The rows come from 6 hidden closed curves, with some noise, and rows from the same curve form a group. Each curve winds through 8 dimensions. The rows are also pushed far along 5 directions, which tell nothing about the answers.
In the rows, zero is written as 128.
Known rows, each followed by its group:
[104 134 144 158 117 108 158 112 145 134 115 106 133 137 119 142 127 123
 155 122 167 124 124]	q827
[148 140 125 174 139 153 168 144 116  83 121  89 129 170 150 170  57 165
 129 129 130 136 134]	q212
[146 153 116 149  98 144 171 181  76  91 106  94 132 133 150 139  81 146
 134 104 121 126 127]	q212
[170 104  89 110 166 159  48  77  91  75 156 195 190 163 110 108 158 152
 139 105  98  80 128]	q552
[130 139 108  99 178 118  79  79 138 108 155 171 152 135 117 106 191 111
 154 145 110 116 111]	q896
[174 137 151 137 106  73 126 114 188 121  95  79 135 129 108 135 132  86
  87 146 118 124 159]	q212
[161  83 127 131  97 143 129 164 164 157 118  71 137 117 131 112 129 105
  61 146  61 136 110]	q827
[103  94  96 113 138 147  71 137 130 154 178 171 149 113 117  97 144 139
 122 101 115 108 118]	q879
[147 107 122 113 104 105  91 102 192 139 132 119 162 133 129 136 160  77
  94 156 121 131 149]	q827
[ 81 134 115 138 134 118 147 160 171 187 128 101 122  89 124 101 146 109
 125 139 130 151 105]	q827
[ 59  83 153 126 125 123 139 129 175 215 132  96  84 104 115 134 160 121
 124 134 139 157  88]	q896
[167 137 107 130 127 186 125 111  84  82 123 149 131 137 161 130  97 162
 138 126 124  97 125]	q896
[ 70 143 110  80 101 160 112 112 134 145 175 200 118 142 183  95 158  87
 162 128 138 112 105]	q295
[ 87 133 116 112 162 146 110 117 153 184 136 140  99  63 115  76 165 127
 137 132 101 133 104]	q896
[111 103 107 114 116 186 140 176  87 141 123 127  90 130 174 133  83 176
 130 100 129 117  97]	q552
[ 97 105 127 160 144 123 122 104 152 158 146 120 131 118 113 104 135 134
 134 117 140 111 126]	q879
[168 110 132 118  94 163 120 125  79  94 110 129 152 142 114 158  92 155
 119 108 110 127 141]	q896
[143 125 162 164  89 102 193 155 127 120 114  50  99 124 130 146 115 104
 125 147 138 133 120]	q552
[106  82 132  97 140 140  64  56 166 194 144 182 164 102  52 116 148 145
 138 113 131 149 162]	q827
[121  80 111 118 113 150 122 159 153 185 120 122 120  97 142  87 123 131
  85 133 104 126 125]	q552
[145 100 161 121 125 107  94  87 135 150 124 145 123 108  61 167 124 152
 113 120 160 138 172]	q295
[109 147 138 132 107 130 182 183  89 130 114  82  94 121 140 201  58 162
 146 113 158 196 154]	q295
[104 144 126 157 125 101 164 140 167 152 121  64 121  94 135 113 136  90
 127 143 124 144 131]	q827
[135 122  91 125 132 149  88 126 155 149 151 159 173 111 109  59 157 111
 111 134  93  93 108]	q896
[100 102 149 128 130  84  83  83 208 196 115 129 154 110  62 146 151 114
 100 117 152 152 173]	q295
[164 115 119 118 146 142  83 162 114  97 156 169 162 157  98 105 107 144
  89 100  77 111 144]	q827
[168 150 137 142  97 137 189 173 135 100 118  88  95 145 197 129 121  93
 111 195 118 122  99]	q879
[ 80  91 125 146 141 139 129 124 174 180 122 118 142 127 126  93 165 114
 100 125 108 129  98]	q896
[173 113 133 150 122 117 145 138 187 122 127  72 137 147 134 114 121  88
  90 171  88 130 123]	q827
[ 61 132 112 107 145 165 139 150 113 146 134 132  71 130 199 121 141 137
 128 111 109 128  82]	q552
[ 44 133 128 132 144 149 152  91 142 171 170 153  75 108 192 125 179 117
 172 166 180 132  83]	q295
[141 137 150 160 118 102 168 130 135  88 121  64 111 161 169 156 133  96
 118 141 118 123 105]	q552
[125 138 111 145 116 144 160 174 126 129 137 116 118 116 170  85 130 109
 118 151 113 107  94]	q896
[156 144 141 167 118 123 208 164 138 109  88  42  92 137 168 115  94 121
 124 150 109 124 103]	q552
[117 124 141 120 123 112 105 128 114 125 132 151 153 150  79 134 132 136
 135  79 132 119 122]	q827
[101 140 136 118 142 109 128  56 159 142 128 152 129 135 112  90 166 103
 177 141 142 115 126]	q552
[128 174 119 107 132 116 100 115 125  73 161 180 142 171 149 116 145 101
 148 111 114  92 122]	q879
[137 170 162 154 123  61 168  80 180  95 128  94  97 146 161 166 159  69
 153 196 186 138 149]	q879
[ 99 122 121  86 125 103  63  75 165 150 159 176 173 135  87 107 180  90
 151 103 118 126 137]	q552
[134 179 120 154 133 125 194 164 116  84  93  84 101 158 206 165  90 128
 134 152 154 148 130]	q295
[ 78  79 139 111 120 142 136  98 153 207 132 114 106  91 109 133 166 129
 152 145 145 156  93]	q896
[ 86 131 120 147 140 141 128 111 166 173 121 133 111  96 155  90 133 119
 110 127 125 122 140]	q879
[101 103 128 129 108 189 131 190  88 166 137 139  91  83 132 108 106 160
  86  95  93 125  97]	q295
[105  73 148 119 138 113 100 102 168 198 104 124 126 106  77 128 133 146
  99 107 132 151 156]	q552
[142 127 106  93 117 194 119 123  81  82 135 175 138 176 192 132 125 142
 139 123 117 110 103]	q896
[101 120 146 171 137 114 151 140 183 175 136  58 112  88  97 125 102 123
  98 127  97 162 142]	q212
[163 127 159 147 121 110 142 112 119 124 110 108 126 110  68 177  81 160
 130 131 159 159 176]	q212
[ 55 104 139 107 128 119  97 113 145 194 141 163 130 104  78 101 166 128
 137  79 137 129 111]	q827
[ 71 130 145 143 118 130 179 152 147 185  82  92  75 109 156 152  91 151
 131 109 178 153 134]	q295
[104 122 106 117 139 141 113 190 128 156 122 137 124 106 144  86 151 130
  85 110  88 126  95]	q295
[152 133  87 102 128 132  86 157 159 115 153 147 170 126 152  80 164  81
  90 151  72 111 118]	q212
[108 149 129 118 125  96 133 113 123 131 133 122 145 121  94 130 133 114
 176 115 142 145 131]	q552
[ 86 148 153 113  98 139 164  93  94 116 106 141 113 165 144 184  88 147
 180  95 176 156 141]	q896
[128 121 132 166 136 137 162 197 126 144 111  89 110 110 129 146  58 165
  92 116 131 157 155]	q827
[154 137 101 110 103 119 123 108 145  76 147 163 133 196 223  97 175  67
 137 168 142  65 102]	q295
[147 176 125 145 125 126 165 177  81  48 137 116  99 176 195 196 105 139
 134 145 166 123 103]	q295
[184 115 136 146  98 117 130 191 131 125  71  65 167 121  81 152  70 151
  67  92  89 147 158]	q212
[ 74 124 140 152 130 151 204 152 110 186  82  82  66  79 134 109  86 164
 154 106 137 156 107]	q552
[ 53 106  92 114 146 165 107 116 154 198 152 183 130 107 148  52 180 118
 137 130 128 105  85]	q896
[ 95 131 117 136 126 139 133 151  98 121 126 138 132 139 145 167  98 160
 136  89 164 141 138]	q879
[205 133 114 156 118 132 121 173  91  69 128  99 164 134 124 114  91 131
  80 109  62 101 146]	q827
[ 62 128 124 117 119 143 153 183 126 184 122 141  97 106 149  93 125 132
 127 109 129 132 100]	q879
[134 140 126 181 151  85 166 131 202 131 124  60 119 126 178 109 155  73
  94 189 124 123 124]	q879
[152 125 116 128 126 108 106 138 172 121 133 100 117 123 162  92 167  81
  72 143  72  97 114]	q212
[141 144 128 129 127 138 139 183  98 106 121  89 102 118 133 178  73 164
 107 110 109 156 141]	q879
[110 138 160 126 128  72 139  76 187 138 134 106 102 158 121 211 140 109
 171 166 209 165 135]	q896
[ 79 153 124 112 140 139 119 134 100 127 151 179  95 124 161 152 152 144
 154 122 176 129 106]	q295
[155 101 119 117 104 148 106 141 131 134 145 132 137 111 129 101 161 103
  97 153  93 106  99]	q827
[131 155 119 125 128 123 141 129 150  98 133 110  91 145 208 108 147  84
 111 146 105  98 106]	q212
[ 98  72 156 125 126 103  96 121 205 240 122  86 120  60  17 146 138 144
  98 115 135 170 133]	q896
[104 104 117 119 132 150 117 111 119 139 159 155 136 136 140 144 127 140
 149 134 154 135 128]	q295
[141 122 137 120 111 121 103 129  97 136 116 169 159 114  73 132 113 149
 118  97 140 137 178]	q879
[136 113 113 118 120 135 105 175 121 149 113 115 146  92  98 131  95 150
  96 103 104 155 156]	q212
[152 132 107 165 117 174 181 185 100  83 139  86  83 146 230 122 111 130
 102 168 107  91  71]	q879
[137 111 120 119 119 121 115 106 179 132 119 111 175 165 128 135 151  90
 114 140 106 140 127]	q896
[117 137 130 136 128 110 135  69 139  94 144 148 137 178 162 138 161 103
 170 144 182  93 109]	q827
[130 165 124  90 141 128  82 107  89  87 158 192 130 145 110 148 116 150
 158  92 123 125 142]	q879
[120 149 142 153 121 130 205 185  96 108  82  64  71 147 195 174  69 149
 117 120 135 161 135]	q552
[127 116 147 106 135  98  95  89 124 154 135 181 146 113  55 128 139 138
 150 119 160 135 167]	q879
[106 104 171 117  99 103  88  51 173 182 108 140 142 102  49 141 147 119
 117  91 149 136 173]	q212
[128 134 147 106 142 106 133  98  87 126 120 123 101 109  78 174 104 168
 183 115 157 158 150]	q552
[141 130 132 157 144  96 130 108 190 141 133  97 145 119 101 133 112 113
 115 162 129 151 165]	q212
[160 134 131 142 123 101 141  82 142  70 148 117 142 184 163 180 124 106
 166 176 186 128 154]	q295
[110 159 124 118 155 141 160 142  81 106 122 140  87 142 160 150  91 167
 180 118 155 145 118]	q879
[125 162 131 118 109 121 143 124 171 116  97 127 116 160 188 115 132  89
 122 142 133 113 114]	q212
[157 104 148 142 113 122 109 147  93 108  98 114 169 134  60 153  76 163
  93  64  98 143 171]	q552
[156 150 154 163 117  92 153  86 128  82 113 107 170 161  98 163 118 108
 153 132 156 133 156]	q295
[100 119 150 113 107 144 141  53 120 155  96 123 111 115  93 194  90 171
 190 105 191 168 154]	q896
[164 117 107 130 130 139  95 147  92  76 154 172 165 168 146 127 143 137
 112 130 133  82 108]	q827
[ 56 137 139 104 122  94 108  85 155 179 131 151 123 105  97 146 142 119
 165  89 170 159 159]	q827
[124 109 126 150 153 129 168 166  85 126 109  79 110 112 129 155 103 169
 150 119 135 156 120]	q552
[141 148 124 130 131 143 137  87  86  74 133 167 118 159 163 129 126 143
 168 126 157  85 118]	q212
[121  86 122 124 154 143  97 115 128 176 111 148 144  89  74 101 133 168
 116 103 126 123 137]	q212
[137 124 147 149 124  80 115  78 174 137 122 119 190 129  76 122 166  86
 119 138 127 133 156]	q295
[150 139  98 114 133 162 124 198  96  94 133 127 137 157 173 129 113 137
 111 127  88 123  88]	q212
[179 151 137 110 124  92  95  96 179  90 150 119 162 162  96 148 145  83
 127 158 103 133 145]	q879

New rows. What belongs after each?
[123 136 149 131 142  75 147  81 174 112 138 106 111 170 153 175 123 102
 157 157 174 155 164]	q827
[175  89 100 160 127  99  94 173 180 122 163  83 183 140 126 107 147  90
  61 146  85 106 123]	q879
[188 123 117 138 123 149 115 112 120  92 126 110 151 117 117 119 130 125
 112 149  92 107 125]	q896
[ 46 135  97  90 127 165 132 157 133 175 149 150  95 111 186  80 154 114
 138 106 102 126  73]	q552
[153 123 124 169 127 108 143 174 156 137 123  60 136  95 121 126  98 117
  74 138  97 145 163]	q827
[137 143 122 128 109 121 144  83 139  91 136 150 105 172 218 145 144  93
 159 175 190  97 133]	q295
[ 83 131 122 124 136 148 100  50 142 142 164 196 162 144 113  94 164 117
 173 110 147 103 118]	q212
[119 150 123  96 124 105  98  93 152 105 166 168 160 153 118 153 157  90
 154 143 145 150 154]	q295
[103  69 133 114 126 139  89  70 148 175 130 145 154 118  78 112 159 129
 128  96 118 123 132]	q827
[ 97  81 124  96 152 146  73  83  95 139 168 199 135 131 104  96 184 143
 157  95 121  90  99]	q827
[167 120  91 122 131 160  91 186 104  90 162 137 141 127 158 112 110 138
  78 113  73 102 122]	q879
[120  98 146 100 124 139  76  60 115 134 118 174 196 156  39 167 118 167
 156  71 141 149 164]	q896
[ 85 128 142  92 129  97  80  70 122 147 137 161 156 113  49 170 134 142
 176  72 154 170 165]	q552
[102  93 138 110 111 149 124 135 110 170 144 136 109 101 102 125 145 140
 139 123 129 137 100]	q896
[ 97 151 123 123 154 134 141 131 143 144 140 123  82 101 178  89 173 100
 126 162 102 125  89]	q896
[122 158 128 130 124 112 128  70 180 108 126 147 149 167 170 144 164  78
 136 166 165 123 139]	q879
[149 142 132 168 108 118 172 208 139 116 117  72 103 128 181 150  87 122
  78 150 133 133 137]	q827
[146 174 148 131 120  77 135 109 116  58 135 128 151 189 112 226 102 135
 171 116 198 151 163]	q295
[ 68 157 142 103 128  88 120  79 165 153 156 158  94 126 137 140 139  97
 165 119 172 149 163]	q827
[118 162 130 118 129 129 146 127 103 106 142 168  93 136 181 114 145 110
 144 150 147 105 120]	q879
[186 100 112 146 108 139 142 176 175 143 131  76 133 108 150  94 119  95
  64 182  78 123 120]	q879
[115 175 132 116 130 139 155 144 110  96 151 166 105 171 158 125 108 127
 177 133 144 117 104]	q827
[131 174 121 132 143 124 156 135 104  73 154 135  93 158 198 113 108 111
 152 137 118 106 123]	q827
[159 138 136 143 136 137  93 107  98  78 143 161 168 163  79 185  89 173
 135  97 146 131 158]	q295
[116 150 146 144 114  88 167 161 145 125 117  69  92 117 151 166  88 115
 114 125 142 164 163]	q827
[131 141 139 132 145 117 124 106 131  89 141 145 119 167 148 136 154 120
 131 140 126 109 108]	q896
[158 127 115 110 126 105 105 129 136  86 163 138 146 166 160 142 176  89
 125 172 136 106 102]	q827
[121  79 115 114 125 157  73  97 103 136 163 179 166 134  71 145 120 174
 139  84 143 116 129]	q879
[129 121 112 104 127 107  75 112 168 155 126 157 192 117  78  86 166 100
 114 115 103 122 136]	q212
[181 133  93 104 136 120  72 118 140  73 184 166 175 173 137 115 134 107
 128 143 106  89 138]	q879
[102 152 127 119 111 136 157 102 155 137 117 149 119 153 176 128 128 104
 162 162 175 133 128]	q879
[148 159 141 139 104  77 132 125 181 100 144 113 121 157 169 162 141  66
 114 179 166 124 147]	q827
[ 44 145 120 119 149 140 143 137 133 190 125 150  64  77 186 111 168 129
 132 139 162 140 100]	q295
[124 147 145 141 130 153 144 134 101  86 145 128 114 174 127 153  83 153
 143  99 107 129 114]	q212
[143  91 143 118 120 112  81  95 191 163 102 127 151 123  89 106 165 107
  68 123  97 116 136]	q212
[ 72 122 160 166 114  94 170 157 207 214 124  71  98  87 107 108 137  93
  97 150 139 151 115]	q827
[176 132 107 130 126 153 142 196  91  96 129 138 132 142 162  87 112 130
 105 151  86 103 107]	q879
[132  81 112 117 128 156  99 124 129 172 124 130 129  82 111 117 127 150
  99 116 114 133 145]	q552
[117  94 141 117 134 149  63  85 146 173 150 175 144  90  65 129 135 150
 101 114 125 139 166]	q295
[ 73 154 107 109 138 154 160 150  80 132 120 151  84 124 186 114 122 154
 185 104 161 118  90]	q212
[ 97 156 102  87 129 146  92  95 121  98 197 216 118 160 203 129 187  90
 163 165 164 106 101]	q295
[ 82 123 143  97 130  89  65  99 141 176 145 177 169 113  18 130 152 136
 154  71 140 151 153]	q827
[198 125 149 157 110  70 105 161 125  68 130 108 179 174  70 182 106 128
  90 117 136 121 160]	q827
[126 104 136 100 121  91  62  75 147 137 163 167 196 134  45 180 144 118
 143 113 154 167 184]	q295
[ 86 120 152 124  96 143 163 129 124 160  95 105 112 128 136 159  98 140
 131 104 142 164 135]	q896
[ 76 122 129 112 115 161 162 143 140 194 129 139  62  88 179  85 156 111
 126 167 127 130  83]	q879
[128  79 130 115 150 126  78  68 153 170 121 148 152 113  67 127 144 153
 122 107 136 131 159]	q552
[200 104 127 119  92 100  77 122 124  83 149 144 193 160 100 138 153  95
  91 134 121 103 156]	q295
[167 143 105 132 117 146 118 105 114  64 138 121 145 152 165 146 116 125
 140 135 123 101 122]	q552
[ 82 159 113 105 130 160 113  64 100 111 153 177 110 125 168 126 146 131
 182 112 142 112 114]	q552
[131 105 125  98 137 156  63 105  78 102 161 191 171 162  77 147 144 167
 142  76 108 119 114]	q212
[142 150 110  98 143 151 122  84  64  62 158 190 131 166 165 126 159 126
 195 146 142 103 100]	q896
[164  97 100 145 142 176  88 177 124 107 149 111 166 130 126 115 102 146
  49 107  38 117 126]	q212
[ 91  91 133 120 134 107 127 109 162 197 138 108 119  77  97 112 180 106
 135 158 133 157 112]	q896
[152 122 117 101 155 116  79  81 121 109 151 188 158 131 125  84 202  99
 138 157 110  99 124]	q295
[107  93 156 138 121 127 138 129 143 180 109  91 111  98  81 113 131 139
 102  96 104 138 118]	q552
[ 72  97 135 165 122 124 143 170 136 186 123  84 115  92 103 138  98 156
 104  77 147 140 126]	q879
[ 64 103 140 107 109 128 125  63 184 199 135 126  86 100 128 148 141 119
 166 132 189 148 135]	q552
[ 92 126 166 170 113 133 209 160  73 131  91  46  62 115 144 196  73 179
 139  87 161 163 122]	q552
[ 91 101 126 102 120 125 105 141 134 189 121 153 139  98  86 107 128 134
 115  91 119 152 151]	q552
[115 155 116  96 152 148 111 154  54  98 141 195 114 134 128 118 118 170
 158  85 119 122 119]	q879
[137  62 125 122 111 162 105 167 122 196 123 102 143  57  33 114 118 172
  92  98  86 136 113]	q896
[140 134 108 170 143 167 153 177 151 100 138  86 131 160 182 110  96 121
  89 146  68 117  92]	q212
[159 130 112 163 135 160 127 157  86 102 102 126 150 122 123 127  69 178
  94  83 105 116 159]	q879
[103 140 135 148 130 118 146  64 116 116 121 128 142 128 126 140 134 125
 172 110 161 124 145]	q552
[106  90 138 153 131 142  91 123 154 181 147 123 158  87  55 144 131 148
  88 108 116 151 141]	q295
[100 132 132 141 135 133 120 121 173 153 158 134 104 109 153 135 164 115
  99 160 141 121 103]	q295
[135 125 105 130 146 143 133 135 134 129 128 130 145 119 141  50 154 107
 122 137  72  98  99]	q552
[138  96 141 171 113 116 144 170 148 152 128  72 128 103 109 118 142 118
  79 140 121 118 109]	q827
[154 157 133 137 118 110 127  83 187  88 155 127 160 189 150 178 137  81
 136 194 156 142 143]	q212
[144 124 157 153 121  83 116  86 146 122 122 114 167 120  77 135 169  94
 119 142 144 127 153]	q295
[156 106 129 116 132 120  75  78 160 147 146 144 168  89  72  90 185  99
 118 152  96 115 127]	q896
[142 128 133 156 126  96 169 140 123 105 125  89 129 141 152 127 142  98
 135 156 136 127 124]	q552
[197 123  82 125 147 138  80 203  97  63 146 126 182 154 132 131 106 148
  77 112  63 115 130]	q879
[118 124 141 186 121 124 186 124 185 145 115  38  99 122 157 140 109 112
 115 155 133 131 116]	q879
[110 141 120 124 143 163 164 125  82 130 123 120  85 103 147 136 111 168
 186 133 155 139  99]	q896
[ 46 172 122 101 130 159 141  95  99 122 143 192  85 150 206 106 148 118
 180  97 137 110  98]	q552
[103 127 146 156 109 121 170  97 182 179 100  59  85  78 142 145 123 113
 134 166 160 157 132]	q896
[139 118 127 120 141 127 109 191 101 142 123 114 136 100  66 135  71 179
 109  71  91 158 152]	q879
[123 129 145 105 113  83  85  68 195 159 105 144 176 128  54 134 151 100
 127 114 139 140 173]	q212
[139 143 105  79 142 153  71  94  70  88 163 193 143 127 109 139 137 152
 170  96 112 116 128]	q552
[114 110 111 120 138 151 152 148 160 171 138 110  75  94 201  80 157  97
  97 194 102 126  97]	q295
[ 92 131 148 123 102 116 138  90 123 150 114 151 129 125 120 133 134 116
 159 100 176 124 149]	q295
[143 152 116 140 134 144 115 135 149  88 150 139 144 167 156 137 123 119
 111 144 115 112 115]	q295
[107 138 157 127 113 118 138 101 106 132 106 119  87 111 116 179  84 157
 149  81 166 149 169]	q212
[126 168 102 120 111 135 136 124 123  91 149 155 149 157 178  97 154  90
 158 138 125  90  96]	q212
[147 148 116 150 149 121 128 131 177  95 173 102 145 152 149  91 141  83
 105 155  72 108 111]	q212
[138 137 156 113 122  97 129  82 128 130 123 133 126 115  79 125 139 113
 161 135 137 134 150]	q552
[136 161 120 133 113  94 128  78 153  77 151 138 161 176 163 128 180  65
 165 164 154 101 114]	q212
[151 151 104 124 136 153 145 176  86  86 136 128 110 130 191 141 112 134
 119 154 110 135 123]	q295
[162 115 151 146 131 108 133 100 131 128 117 103 130 116  80 157 123 141
 134 148 145 148 152]	q879
